The rows of a group lie close to one hidden flat surface of 5 dimensions, which may be shifted away from zero. Surfaces can cross.
(in the rows, 128 means zero)
Known rows, each followed by its group:
[ 88 118 103 127 174 142 110 136 161 143  94] : k837
[102 116 133 117 150 141 135 131 119 130 134] : k980
[109 112 123 125 134 104 158 127 118 132 159] : k709
[107 102 145 188 105 135 177 130 209 119 147] : k552
[174 132 165 110  79 113  82 146 117  52 130] : k980
[ 79 104  97 121 105 124 205 117 114 157 185] : k837
[113 119 124 137 128 145 153 135 133 130 144] : k552
[125 101 137  93  93  71 146 129  92  66 166] : k980
[171 163 122 117  81 128  84 126 196 148  78] : k297
[ 56  85 103 110 174  99 114 183 154  73 110] : k837
[118 145 123 157 169 211 103 145 177 169  81] : k552
[165 134 175 157  58 159 137  93 135 123 193] : k297
[113 146 112 120 164 163 105 131 170 171  86] : k709
[ 70  82 144 153 179  98 163 139 138  89 135] : k552
[119 140 103 122 127 140 116 122 171 165 106] : k837
[175 151 166 145 143 133  49 124 156 100  82] : k837
[152 151 113 121  92 135 201 129 137 169 124] : k297
[129 122 179  95  93 160 200  86  93 149 203] : k709
[172 144 146 161 128 106  66 163 155  91  98] : k709
[ 56  82 143 174 167 148 204 124 138 131 174] : k552
[144 147 128 142 101 169 129 123 164 170 140] : k837
[140 127 177 138 134 225  82 157 110  44 115] : k980
[120 130  96 142 148  82  94 162 159 116  94] : k709
[122 127 136 146 128 186 170 122 104 158 173] : k552
[121  95 154 117 166  60 162 138  85  69 123] : k297
[215 157 168  71  41  83  79 124 153  84 107] : k709
[146 138 121 117  72  98 130 116 157 139 127] : k297
[ 68 119  57  92 180 123 135 141 127 170  95] : k552
[ 87 115 150 169 178 212 138 101 141 166 146] : k297
[ 93 116 115 185 169 158 165 146 119 155 164] : k709
[146 148 119 123 129 133 161 141 144 145  92] : k297
[160 136 149 118  88 108 115 123 129 112 146] : k980
[ 94 117 107 131 125 181 112 195 193 106 110] : k837
[122 119 153 116 113 142 183 104 102 151 180] : k709
[102 104 130 151 138 115 150 137 167 114 127] : k552
[ 96 110 164 168 195 194 169 107 111 144 156] : k297
[112 126 140 134 178 168  99 135 143 133 103] : k980
[130 157  96 117 135 197  90 142 187 171  75] : k980
[122 130 111 127 125 132 112 121 157 152 113] : k837
[137 130 143 127 122 150 131 126 126 133 146] : k980

New rows. What belongs after each?
[136 116 162 134 154  78 111  80  97 119 134] : k837
[221 171 160 140  20 153 175 121 134 139 158] : k297
[127 121 157 149 165 136  48 117 164 101  95] : k297
[118 104 129 168 122  90 173 146 101 105 188] : k709
[ 68 109  76 149 132 122 183 139 226 177 103] : k552
[168 152 157 147 140 156 102 131 153 119  84] : k297
[126 119 170 157 153 158 164 120 109 125 149] : k297
[161 147 111  85 105  96  83 147 109 104  91] : k552
[164 158 146 151 105 156 136  66 130 205 145] : k837
[132 131 161 161 160 177 142 119 125 134 137] : k297
[ 66  78 141 136 144 103  70  83 157 106 157] : k297
[124 139 102  95 143 163 121 130  68 151 126] : k552
[116 139 154  58 156 183 123  88 152 178 102] : k709
[161 109 216 152 129  98 147 119  76  43 172] : k297
[175 160 138 152  84 144 122 147 158 142 139] : k709
[148 167  89 119 109 158 167 136 175 199  76] : k297
[ 98 117  99  90 163 146 140 134  61 148 139] : k552
[138 112 143 110 130  59 153 135 102  80 118] : k297
[103 117 116 143 117 163 172 115 135 173 171] : k837
[ 93 109 123 138 129 144 159 138 130 130 164] : k837
[153 135 162 147 123 144 152 124 123 115 137] : k297
[109 122 128 143 151 156 139 136 133 140 126] : k552
[144 124 160 134 125 109 143 121 121  99 131] : k297
[141 135 136 129 122 105 114  98 136 148 124] : k837
[164 140 159 147  97 155 120 117 146 131 135] : k297
[135 131 136 139 146 138 129 123 150 135 108] : k297
[113 112 134 134 120 134 139 140 138 110 148] : k837
[128 137 141 158 113 205 191 108 132 185 171] : k297
[153 156 122 112 107 166 107 140 121 139 116] : k552
[149 137 147 130  87 120  81 114 170 115 121] : k297
[155 142 179 171 137 180 111 142 132 120 147] : k709
[ 98 104 122 135 111 105 187 129 130 130 171] : k552
[ 66  84 154 148 156 135 114  91 133 126 177] : k297
[123 113 148 140 120 122 136 122 122 110 160] : k837
[130 126 168 146 161 139  74 135 146  81 107] : k837
[188 163 205 188 154 236 100 130 146 126 109] : k297
[119 131 133 134 112 177 168 115 123 164 159] : k980
[187 150 189 163  87 178 151 120 125 124 155] : k297
[106 133 101 122 156 160 133 137 128 157 116] : k552
[131 106 160 124 147 101 110 141  87  65 142] : k552
[105 114 133 159 137 156 170 130 139 139 153] : k552
[125 105 194 156 182 136  53 121 136  71 116] : k297
[135 140 105 123  86 112 162 133 145 163 149] : k709
[160 154 101  86 107 127  82 144 116 124  95] : k552
[138 124 169 143 172 141  67 124 155 100  86] : k297
[110 104 104  56  59  41 211 102 101 138 190] : k709
[208 163 185 146  66 172  93 131 141 106 142] : k980
[149 144 202 189 168 228 124 107 124 172 171] : k980
[ 92 111 134 140 150 135 118 104 151 138 134] : k297
[117 140  75 100 117  98 110 125 168 164  90] : k837
[ 93 118 106  55 127  84 159 108 131 149 123] : k709
[201 179 180 174 128 225 159 145 133 154 104] : k297
[112 103 126 125 100 116 140 158 139  89 153] : k837
[ 87 116 105 101 136 126 152 128 125 145 137] : k980
[ 82 103 150 184 174 161 149 135 167 122 136] : k552
[123 109 163 141 179 122 121 128 121  96 107] : k297
[135 163 120 140 203 180 123 154 170 163  31] : k297
[ 76  85 104  85 177  32 113 143  89  67 108] : k552
[ 70  90 107 122 106 112 216 122 105 140 206] : k837
[ 74  87 119 119 144  91 157 137 113 102 157] : k837
[106 112 152  52 163 104 128 101 124 117 115] : k709
[149 133 113 110  81 104 105 146 164 105 114] : k837
[106 128  83 112  88 115 172 130 151 161 134] : k552
[130 113 167 140 189 114 205 146  72  94 125] : k297
[133 109 150 125 143  60 117  93 101 104 132] : k837
[102 112 146 158 139 194 133 179 157  92 152] : k837
[112 112 116 118  98  95 148 121 137 131 146] : k837
[120 132 117 130 117 146 115 142 162 132 120] : k837
[150 135 178 181 110 198 153 125 125 129 171] : k552
[100 108 127 122 120  93 163 111 106 127 159] : k837
[159 155 139 138 155 126  48 161 179 114  59] : k709
[109 118 115 127 126 119 145 135 137 128 135] : k552
[113 104 139 107 115 113 150 127  95  93 166] : k980
[ 90 112 112 156 134 133 173 136 193 147 119] : k552
[ 94 106 109 140 140  83 141 142 190 109 104] : k552
[153 150 150 139 138 197  64 145 158 114  90] : k980
[120 116 145 142 112 155 142 147 138 104 160] : k837
[146 138 153 125 129 184  74 147 145  98 100] : k980
[130 136 131 151  62 172 114  81 180 171 174] : k297
[116 123 147 164 138 175 158 130 135 139 154] : k552
[146 143 131 120 105  98 125 123 152 120 107] : k297
[161 129 157 130  79 103  84 110 150  93 140] : k297
[102  99 148 145 148 113 150 136 125  94 142] : k552
[175 137 122  91  43  68 124 136 122  97 133] : k552
[101 126 138 155 180 167 126 114 140 164 127] : k837
[153 140 127 114  92 108 108 120 163 124 110] : k297
[ 85 105 131 138 173 132 173 112 114 141 150] : k297
[133  94 189 187 122  89 136 136 185  48 138] : k552
[112 114 129 135 116 156 109 179 168  84 127] : k837
[ 62  95 114 127 201 135  95 172 155  97  91] : k837
[122 113 146 147 129 130 137 135 138 107 135] : k552
[108 115 122 134 151 118 111 145 165 112  99] : k552
[ 64 106 109 120 251  95  72 116 146 134  50] : k837
[113 102 126 119  83  76 188 131 114 101 179] : k552
[133 124 142 137 127 124 111 130 137 111 124] : k837
[100 105 127 144 131 115 163 138 136 110 143] : k552
